The rows of a group lie close to one hidden flat surface of 11 dimensions, which may be shifted away from zero. Surfaces can cross.
In the rows, 128 means zero.
Some rows, each with its group after it:
[181 125 154 142  96 122 112 145  98 159 125 159 139 159 119 148 127 156
 116 108 145  95]	Z541
[147  69 119 154 105 169 123 135 139 150 119 200 108 150 125 179  81 118
 113 159 103  96]	Z541
[ 82 118 112 142 129 125 166 120 153 146 177 139  99 153 141 130 122  67
 119 169 122  67]	Z923
[ 90 119 112 132 157 141 145 153  68 166 119 135 171 126 119 129  97  93
 136 182 112 110]	Z565
[183  96 150 186  86 116  86 131 141 102  95 141 167 156  78 143 170 176
  79  79 180 129]	Z541
[163 160 106 115 137 146 143 105 152 118 182 150 139 130  89 101 112 156
 109 100 126 141]	Z923
[122 118  91 122 152 160 121 118 168  97 121 144 154 104 117 138  98 123
 171 124  94 197]	Z696
[136 116  96 111 154 153 126  83 173 122 127 187  96 113  68 148  96 111
 131 112 118 129]	Z696
[137 144 140  74 144  92 108 171  84 152 114 117 132 121 193 149 187 134
 172 119 129  94]	Z541
[125 162 160 171 118 131  99 135 135 128  90  96 113 198  85  95 142 138
  83  59 129 155]	Z497
[133  93  92 142 170 160 118 122 127 138 103 172 124 156  70 138 102  84
 132 116 132 111]	Z497
[ 73 167 165 152  99 143 116 118 142 128 142 174 152 159  93 125 122 132
  99 130 114 171]	Z923
[138 141 112 117 180 134 111 101 147 122  85 108  96  90 164 145 116 128
 145  76  94 125]	Z696
[ 73 142 163  97 106 146 116 140  83 142  80  90 118 133 119 100 130 179
  67 140 105 158]	Z923
[123 111 160 208 118 130 154 124 131 135 153 109 148  87 188 136  94 127
  78 133 166 157]	Z696
[101 160  99 101 166 116 154 130 141 120 165  90 135 129 158 102 153 105
 155 135 100 109]	Z923
[107  90  96 128  93 124 132 137 172 108 115  91  80 169  76 118 142 108
  94 157 103 111]	Z328
[112 116 152 135 112 146 145 122  89 160 116 140 124 100 125 127  68 125
 136 151 161 172]	Z5
[120 127 106 119 138 153 140 146 102 129 115 120 163 133 133 122  97 129
 174 162  93 146]	Z497
[105  73  84  78 129 122 132 141 141 115 136 161 140 114  89 145 162  92
 174 171 166 134]	Z565
[144  71 124 168 105 137 116 155 173 105 132 139 136 122 182 170 137 127
 119 135 127 142]	Z565
[118 145 128  70 164 167 115  99 134 112 153 212 108 109 154 121 135 143
 146 116 128 143]	Z565
[ 90  88 117 120  85 128 129 104 166 102 133 170 146  97  67 153 122 125
 121 189 128 163]	Z497
[123 140 114 113 167 136 142  96 130 146 166 177 120 115 131 132 124 106
 124 119 133  81]	Z923
[121 130 139 163 113 107 166 142 131 162 183 112 152 136 160 131 131 100
 125 127 171 105]	Z328
[208 126 132 111  63 110 138 165 123 148 151 124 145 158 119 134 120 163
 182 114 167 132]	Z565
[152 155 113 109 119 142 139 151 110 155 114 106 117 153 127 123  77 137
 168 136  71 128]	Z541
[150 125 108 138 205  97 138 125  96 157 152 113 141  95 171 138 150  91
 111 110 149  48]	Z565
[143 136  83 107 153 125 150 131 128 130 124  80 124 131 106 109 110 113
 160 124 108 121]	Z565
[120 165 163 142  88 131 145 164  53 179 110  90 142 188 105  93  94 140
 134 145 132 118]	Z497
[136 146 165 112 118 112 103 118 122 143 110 140  92 130 139 140 157 149
 106  84 148 105]	Z565
[158 112 115 111 142 142 146 156 120 135 165 142 138 100 223 147 111 122
 187 146 127 129]	Z541
[102  97 100 120 141 161 123 142 115 137 115 171 126 154 117 144 118 104
 120 172  86  90]	Z5
[ 76 157 119 100 172 152 135 129 109 129 146 139 138 126 175 109 132 119
 132 152  87 118]	Z923
[127 164 171 115  59  82 175 116 111 121 145  41 155  54 162 106 103 180
 172 160 168 189]	Z497
[127 146 165 148 106 161 140 140  55 176 106 140 154 133 158 128  58 151
 147 157 117 130]	Z497
[210 113  46  93 165 126 161 109 169 127 131  88  92 113  92 121  86 114
 200  88 127 100]	Z565
[111 142 123  77 128 133 148 153  78 153 153 140 151 119 126 109 111 124
 164 172 139 159]	Z5
[112 174 158 134 118 139  90 109 116 139  80 155 131 169  54 127 123 157
  91 100  89 143]	Z497
[108 157  80  95 213 183 162  98 115 129 189 185 138 110 139  95  80 100
 141 156  83 115]	Z696
[126 148 133 135  94 142 122 141 119 164  88 111 115 181  79 131  96 152
 104 127  68 109]	Z923
[146 114 132 102 113 167 127 168  63 174  98 134 130 148 157 134 101 175
  98 154  93  89]	Z923
[ 92 135 133 112 149 100 111 110 121 118 105 119 128 133  82 117 185 115
 108 111 150 100]	Z5
[ 86 113 142 145  90 146 121 159 131 103 123 126 169 143 125 121 132 134
 128 170 120 200]	Z5
[ 92 114 136 216  90 173 138 119 135 104 146 166 182 199  87 102 103 124
  81 172 117 118]	Z5
[135 130 100 109 191 116 153 104 107 170 140 144 134 101 110 137 114  85
 157 101 163  78]	Z328
[121 135 143 140  87 130 140 137 134 144 154 142 128 157 102 126 117 131
 101 148 126 129]	Z696
[138 150 135 190 124 106 140 128 103 175 120  94 168 138  48 127  90 126
  56 117 123 118]	Z696
[ 82 131 146 157 128 162 138 126 137 137 147 147 102 159 174 121 112 118
  68 152  90 105]	Z328
[142 139 122 113 142 109 166 107 134 126 152  65  93  76 150  96 112 126
 144 106 178 154]	Z5
[156 139 115 132 107 135 136 133 133 115 132 113 170 121  76 111  98 148
 170 115 147 205]	Z541
[102 183 215 124  88 109  80 151  56 177  98 157 123 202 138 133 184 168
  60 117 111  61]	Z497
[134 122 160 131 103 123 141 115 115 125 132 111  97 104 135 100 117 145
 110 122 187 154]	Z328
[123 128 131 158 133 116 137 113 179  84 106  34 108 103 145 102 143 127
 130  78 149 191]	Z497
[156 107 166 154 130 158 140 126  68 172 111 153 125  94 191 141  62 138
 143 130 170 121]	Z328
[141  99 108 126 159 149 117 108 136 121 113 169 138 102 113 142 105 122
 145 121 140 144]	Z541
[186 153 126 143 131 101 118 132 106 160  94 102 188 111  61 146  98 149
 159  77 147 159]	Z696
[105 114 167 153  93  94 108 142 116 153  57  74  86 160 107 139 152 122
  90 104 145 102]	Z497
[155 143  87  78 171 138 139 104 147  69 152  90  96  99 132  71 142 139
 148 115 129 158]	Z328
[101 195 132 143 145 150 133 153 122 141 127  80 146 180 164 101 117 141
 126 113  38 129]	Z328
[110 115 157 168 131 123 144  91 115 122 135 137 154  98 108 116 120 118
 122 117 211 144]	Z5
[158  83 137  94  82 103 120 163  65 140  79 103 127 116  96 127 131 140
 171 160 195 143]	Z328
[129 109 131 153 112 161 179 149  85 166 164 121 112 143 204 115  66 112
 124 187 126  74]	Z5
[ 38 100 116  88  69 112 152 156 166 105 126  75  87 154 109 109 162  95
 145 198 125 162]	Z696
[153  73 105 168 126 148 152 150 120 122 161 154 178 129 173 138 113 110
 157 162 158  98]	Z5
[104 165 132 130 153 127 120 103 129 102 138 126 150 148 100  90 163 137
 104 109 126 121]	Z5
[124 123 147  95 117 119 121 122  93 169 105 182 132 116  84 154 111 123
 165 132 166 134]	Z696
[149 128 162  84 124 132 112  92 112 160 121 201  77 107 116 147 121 146
 133  89 189 105]	Z565
[177 161 140 112 112 126 121 144  83 166 124 152 161 152  80 124 108 158
 158 112 140 130]	Z541
[122 101 178 128 132 110  95 115  98 130  90 151 134  61 152 151 155 138
 131 102 214 170]	Z328
[118 118 182 145  74 105 121 144 110 152 142 154 155 125 142 151 155 144
 107 131 189 141]	Z923
[ 98 153 139 141 148 143 149  78 129 165  85  91  45 127 111 114  67 116
  79  98  95  85]	Z923
[131 138 112  99 133 128 143 131 137 118 152 109 120 113 125 107 122 129
 141 132 128 168]	Z5
[ 67  95 132 139 118 130 124 163 104 135  85  98 127 154 128 125 144  93
 125 166 135 133]	Z497
[102 152 109  83 141 108 103 156 144 100  94  63 137 139 121 110 187 135
 159 113  86 157]	Z565
[166 133  85  98 122 120 114 142 178 109 138 133 126 147  86 139 137 130
 161 109  91 146]	Z541
[ 80  91  87 150 147 139 132 126 171  62 120  97 171 123 112 112 157  99
 148 153 122 166]	Z5
[104 135 111 128  79 153 175 187  77 167 153 105 166 186 119 102  70 114
 159 222  81 124]	Z696
[132 135  63  60 135 126 125 180 141 126 116 107 143 156 106 138 134 110
 212 163  43 143]	Z541
[162  94 112 111 127 137 117 148 104 128  96 133 121 126 128 136 121 134
 150 141 127 119]	Z328
[123 103  96 141 144 146 125 141 136 134 110 125 127 144 129 144 111 111
 123 145  83 108]	Z565
[107 119 122 142 129  98 112 141  96 165 115 159 171 150  31 153 146  95
  89 150 139 100]	Z565
[136 121 108  88 132 131 149  94 126 133 122 111 109  93  36  96 107 149
  97 117 167 154]	Z923
[ 91 100 145 154 105 115 155 158 116 133 106  41  99 122 210 115 136 110
 126 156 141 114]	Z497
[116  96  77  89 154 124 112 159 131 133  75 106 141 135 112 162 155 110
 164 142  77  98]	Z923
[113 113 105  94 188 147 138  92 118 117 156 175 104  89 134 112 129 101
 123 141 158 105]	Z328
[175 129 122 116 157 152 116 107 132 132 151 210 151  91 123 156  95 136
 169 101 146 167]	Z541
[184 118 172 195 103 129 137 134 123 166 161 162 144 126 191 160  97 144
 115  92 181 107]	Z328
[108 124 159 100  88 107 117 152 124 138 177 189 138 134 138 147 174 124
 124 157 171 142]	Z541
[156 134  80  93 173 114 152  77 138 151 151 156 103 107  26 124 103  97
 134 105 155  85]	Z696
[ 68  75 148  82  55  96 144 123 159 126  88  96  52 105 104 145 138  99
 180 157 201 165]	Z696

New rows. What belongs after each?
[123 115 131 125 128 115 124 138 141 123 138 134 128 120 156 147 152 123
 121 129 134 120]	Z696
[ 87  99 139 129 144 157 105 120 133 127  89 164  99 114 161 156 125 122
 107 129 108 132]	Z565
[162 127  86  50 147 127 112 169 147 100 144 120 115 150 198 131 193 143
 192 119  86  91]	Z565
[112 126 123 139 131 161 146 123 102 153 118 138 112 158 107 113  79 115
 119 152 105 107]	Z497
[139 107 163 187  85 140 106 111 142 131  30  95 123 101 106 169  65 161
 133  93 123 196]	Z497
[ 62 119 162 171 115 127 122 126 117 187  88 165 102 163 142 186 101  73
 120 150  99  61]	Z923
[128 136 136 120 104  83 145 145 115 147 137  76 130 127 114 120 144 121
 134 134 162 118]	Z696
[180 121 101 118 144 131 115 124 202  82 153 127 109  95 161 141 144 147
 130  83 114 178]	Z5
[ 85 133 121  93 142 148 129  92 136 131 115 165  85 133  60 115 110 113
 107 135 120 130]	Z565
[109 120 167 154  88 132 116 150  98 133 121 158 178 146 113 134 139 140
 118 148 156 154]	Z5
[107  93 173 197  80 159 120 154 128 132 101 131 129 145 196 144 102 139
  99 145 124 156]	Z497
[145  94 101  74  90  95 116 160 144 138  47  57  89 143  84 149 151 130
 194 112 126 123]	Z565
[124  67  79 138 145 144 149 122 154 103 130 116 104 126 122 123 122  98
 116 159 131 100]	Z541
[136 185 165  60  87 116  91 129 118 136 114 154 108 164  71 113 172 179
 145  83 139 147]	Z565
[175 110 104  94 119 138 145 138 145 122 144 122 117 117 149 129 112 137
 194 119 144 136]	Z565
[156 159 120 102 166 116 150  89  93 146 162 149 145 104  75  98 115 124
 149 102 189 117]	Z5
[112 149 110 105 124 103 119 175 105 128  93  50 140 180 106  96 176 122
 153 130  99 117]	Z497
[106 140 140 150 133 112  98 125 137 125  69  84 132 128  96 138 138 131
 103  91 104 155]	Z565
[130 118 121 131 110 107 160 176  73 138 150  88 192 140 148 103 142 123
 186 171 177 112]	Z5
[123 125 102  95 119 124 119 132 184 111 143 156 107 124 106 148 137 112
 152 134 103 162]	Z541
[119  72 112 185 109 119 170 109 133 120 124  92 150 119  78 116 105  91
 142 149 207 118]	Z5
[113 121 140 149 124 125 112 179 112 130 119 107 181 133 194 148 153 139
 125 144  93 142]	Z696
[151  73 139 178 128 152 134 145 128  92 165 143 160 117 235 127 154 143
 103 142 168 111]	Z541
[177 125 115 126 120 127 162 130 154 129 185 103  79 138 191 113 122 136
 127 115 139  76]	Z565
[161 101 114 111 110 161 147 143 111 142 113  96 116 118 117 112  85 179
  97 137 119 143]	Z923
[ 91  83 122 149 140 160 121 130 109 144  79 159 135 138  79 141  95  91
 134 146 143 147]	Z497
[172 149 168 152  76 116 142  84 144 132 186 174 128 115  93 126 106 165
  90 108 189 139]	Z497
[162 126 127  89 153 126  90 121 154 108 133 181 123 112 158 153 183 150
 144  77 140 121]	Z565
[122 113 118 129 157 148 137 141 112 136 128 135 147 113 174 135 117 111
 154 139 129 126]	Z328
[137 158 123 142 123 119 158 139 151 121 196  97 143 146 151  98 137 128
 125 117 138 135]	Z328
[126 133 130 104 164 138 107 119 106 140 112 172 151 102 134 149 135 141
 135 110 130 126]	Z923
[154 108  65  66 154 101 141 109 154 126 159 162 115 114  40 134 144  87
 165 131 155 106]	Z541
[100 143 144 141  82 120 160 137 127 134 110  51 122 122 124 104  88 129
 151 145 131 190]	Z696
[102 107 104  79 100 133 130 154 128 149 154 188 102 173  54 136 137 105
  99 191 104 104]	Z5
[149 102 103 145  90 163 124 152 129 143 103 158 135 171 123 164  81 143
 128 176  41  83]	Z497
[124  94 108 135 154 208 151 100 117 116  99 139  57 113 160 104  34 126
 110 168  81 130]	Z328
[159 132 144 102 125  86 119 129 144 112 104  59 114  81 171 126 164 152
 180  63 183 167]	Z565
[143 156 134 157 123 132 153 139 108 168 115  88 149 135 152 134  67 121
 189 117 107 128]	Z923
[213 100  92 112 131 106 133 140 131 120 113  82 115 109 126 130 129 139
 180  97 156 112]	Z328
[217 125 150 170 129 153  97 115 119 140 106 171 140 140 137 153 101 173
 111  64 129 101]	Z541
[145  95  98 135 122 144 178 136 145 119 137  57 135  83 166 112  81 132
 161 139 148 173]	Z923
[ 94 155 106 102 150 177 160 125 114 127 184 158 122 146 127  81  89 118
 115 180  84 136]	Z5
[ 78 121 158 125 118 123 125 137 111 142  91  89  79 119 173 130 135 122
  95 142 118 123]	Z5
[159  58 115 187 116 144 112 159 141 132 102 150 151 166  89 154 122  92
 144 106 184 149]	Z497
[162 154 164 133 100 160 101 140 110 144 115 178 162 143 131 140  98 176
 149 103 119 178]	Z565
[ 33 160 158  79 115  82  88 129 145  83  90  83 118 125 134 120 238 150
  89 143  85 141]	Z497
[105 121 154 100 109  92 138 139 116 141 147 102  88 101 162 122 164 120
 109 139 186 128]	Z5
[152 148 129 131 125 137 139 101 135 128 189 182 136 140  84 104 118 137
 100 115 156 129]	Z5
[117 168 141  85 144 137 125 110 101  98 139 124 124 114 119  73 142 156
 127 125 142 180]	Z328
[182 169 142 165 132 159 101 153 119 133 116 129 147 188 153 119 117 165
 127  72  81 127]	Z497
[121 163 140 160 119 118 117 136 142  94 123  63 143 173 139  90 173 154
 103 102  98 122]	Z5
[ 58 161 170 132 118  73  92 127 157  89  91  52 131 115 108 112 217 137
  78  88 146 200]	Z565
[118  59 148 141  65 103 110 147 144 111 109 156 171  90 126 187 157 133
 143 167 175 166]	Z497
[155 119 119 139 120 134 130 150 122 147 121 135 170 127 132 156 102 133
 172 125 123 135]	Z923
[119 138 137 125  88 178  76 183 107 106  68 134 147 198 136 123 126 179
 123 163  19 170]	Z328
[145 113 109 135 133 125 113 160 115 134  99 107 150 159 106 130 140 116
 158 116 131 131]	Z497
[144  91 131 121  85 182 151 127  96 101  87  89  49 124 141  76  49 164
 117 185 118 169]	Z328
[174 110 135 143 126 138 106 110 139 150  93 162  96 126 122 167 105 142
 118  78 130 106]	Z565
[135  91 133 128 105  95 115 180 109 134  68  59 136 129 190 164 166 133
 164 137 115  93]	Z497
[146 100 127 119 156 113 124 151 111 128 134 127 154  86 208 154 158 122
 169 124 167 122]	Z565
[133 141 147 141 107 129 141 101 150 141 119 106  63 142 101 114  95 137
  87  98 125 119]	Z565
[138 115 135 144  87 137 113 182 137  99  93  63 141 151 179 128 138 162
 148 138  91 177]	Z328
[160 163 166 106 135 125 125 101  93 126 129 109  76 114 160  84 129 170
 100  95 157 118]	Z328
[120 100 102 163 145 180 140 133 146 101 158 171 155 142 171 125 104 119
 125 162  95 123]	Z5
[111 125 155 137 158 160 116  99  98 106 172 221 165 117 143 107 154 144
  80 132 180 130]	Z541
[113 132  98 120 142 139 103 171 174  68 163 136 177 164 173 128 195 132
 135 139  69 154]	Z328
[163 132 150 149 134 130 114 101 132 155 138 187 102 138 113 148 120 135
  83  84 149  84]	Z328
[135 107 172 167  65  91 137 132 124 137 167 137 133 149 110 126 163 130
  83 132 214 102]	Z5
[142 132 113  98 151 118 127 148 105 143 171 158 124 160 155 124 177 122
 115 145 123  35]	Z5
[110  66 111 138 136 198  90 111 191  44  97 174  86 118 157 135 122 145
  86 150  70 191]	Z328
[179 108 135 106  68  91 144 169 106 158 174 143 150 122 108 140 132 134
 157 149 202 147]	Z5
[176 181 119 134 122 110 119 156 108 115 143  96 204 183  93  91 159 162
 161 101 118 120]	Z5
[146 102 113  92 148 136 136 108 115 145 110 163 120  88  95 145  99 116
 187 118 178 141]	Z565
[ 81 146 170 124 143 134 125 118  79 159 107 135 108 113 161 122 123 127
  99 129 139 120]	Z565
[ 99 140 121 165 141  99 185 152  99 147 233  89 175 126 162  88 148  99
  53 182 159  89]	Z696
[ 63 183 153 119 141  87 107 117 126 115 111  79 139 130  73  96 183 127
  79 101 127 166]	Z565
[162 138 144 135 148 107 122 127 114 128 137 115 127 113 189 129 158 143
 126  89 156  87]	Z5
[191 136 109 111 115 117 148 152 103 156 131  99 140 128 110 123  90 141
 181 118 141 132]	Z5
[109 173 162 158 113 108 162 159  99 175 144  42 128 158 193 104 120 125
 121 117 124  96]	Z328
[109 100 110 122 160 115 132  99 145 104 164 163 121 123 117 122 183  95
  98 131 173  76]	Z5
[116 109 131 114 141 109 132 132  92 130 125 109 127 116 145 115 163 120
 123 136 173  92]	Z541
[201 150  92  86 127 163 109 127 111 105 119 151 128 160  53  92  95 175
 153 126  83 153]	Z328
[156 185 142 139 143 104 123 107 144 146 168 143 149 144  95 125 151 140
 112  53 150 113]	Z328
[136 122 135 105  81 119 153 150  80 184 115 133 148 117  70 142  63 117
 199 161 169 174]	Z541
[ 93 133 112 130 138 163 115 123 144 130  74 123 119 144 101 134  95 131
 117 130  57 150]	Z923
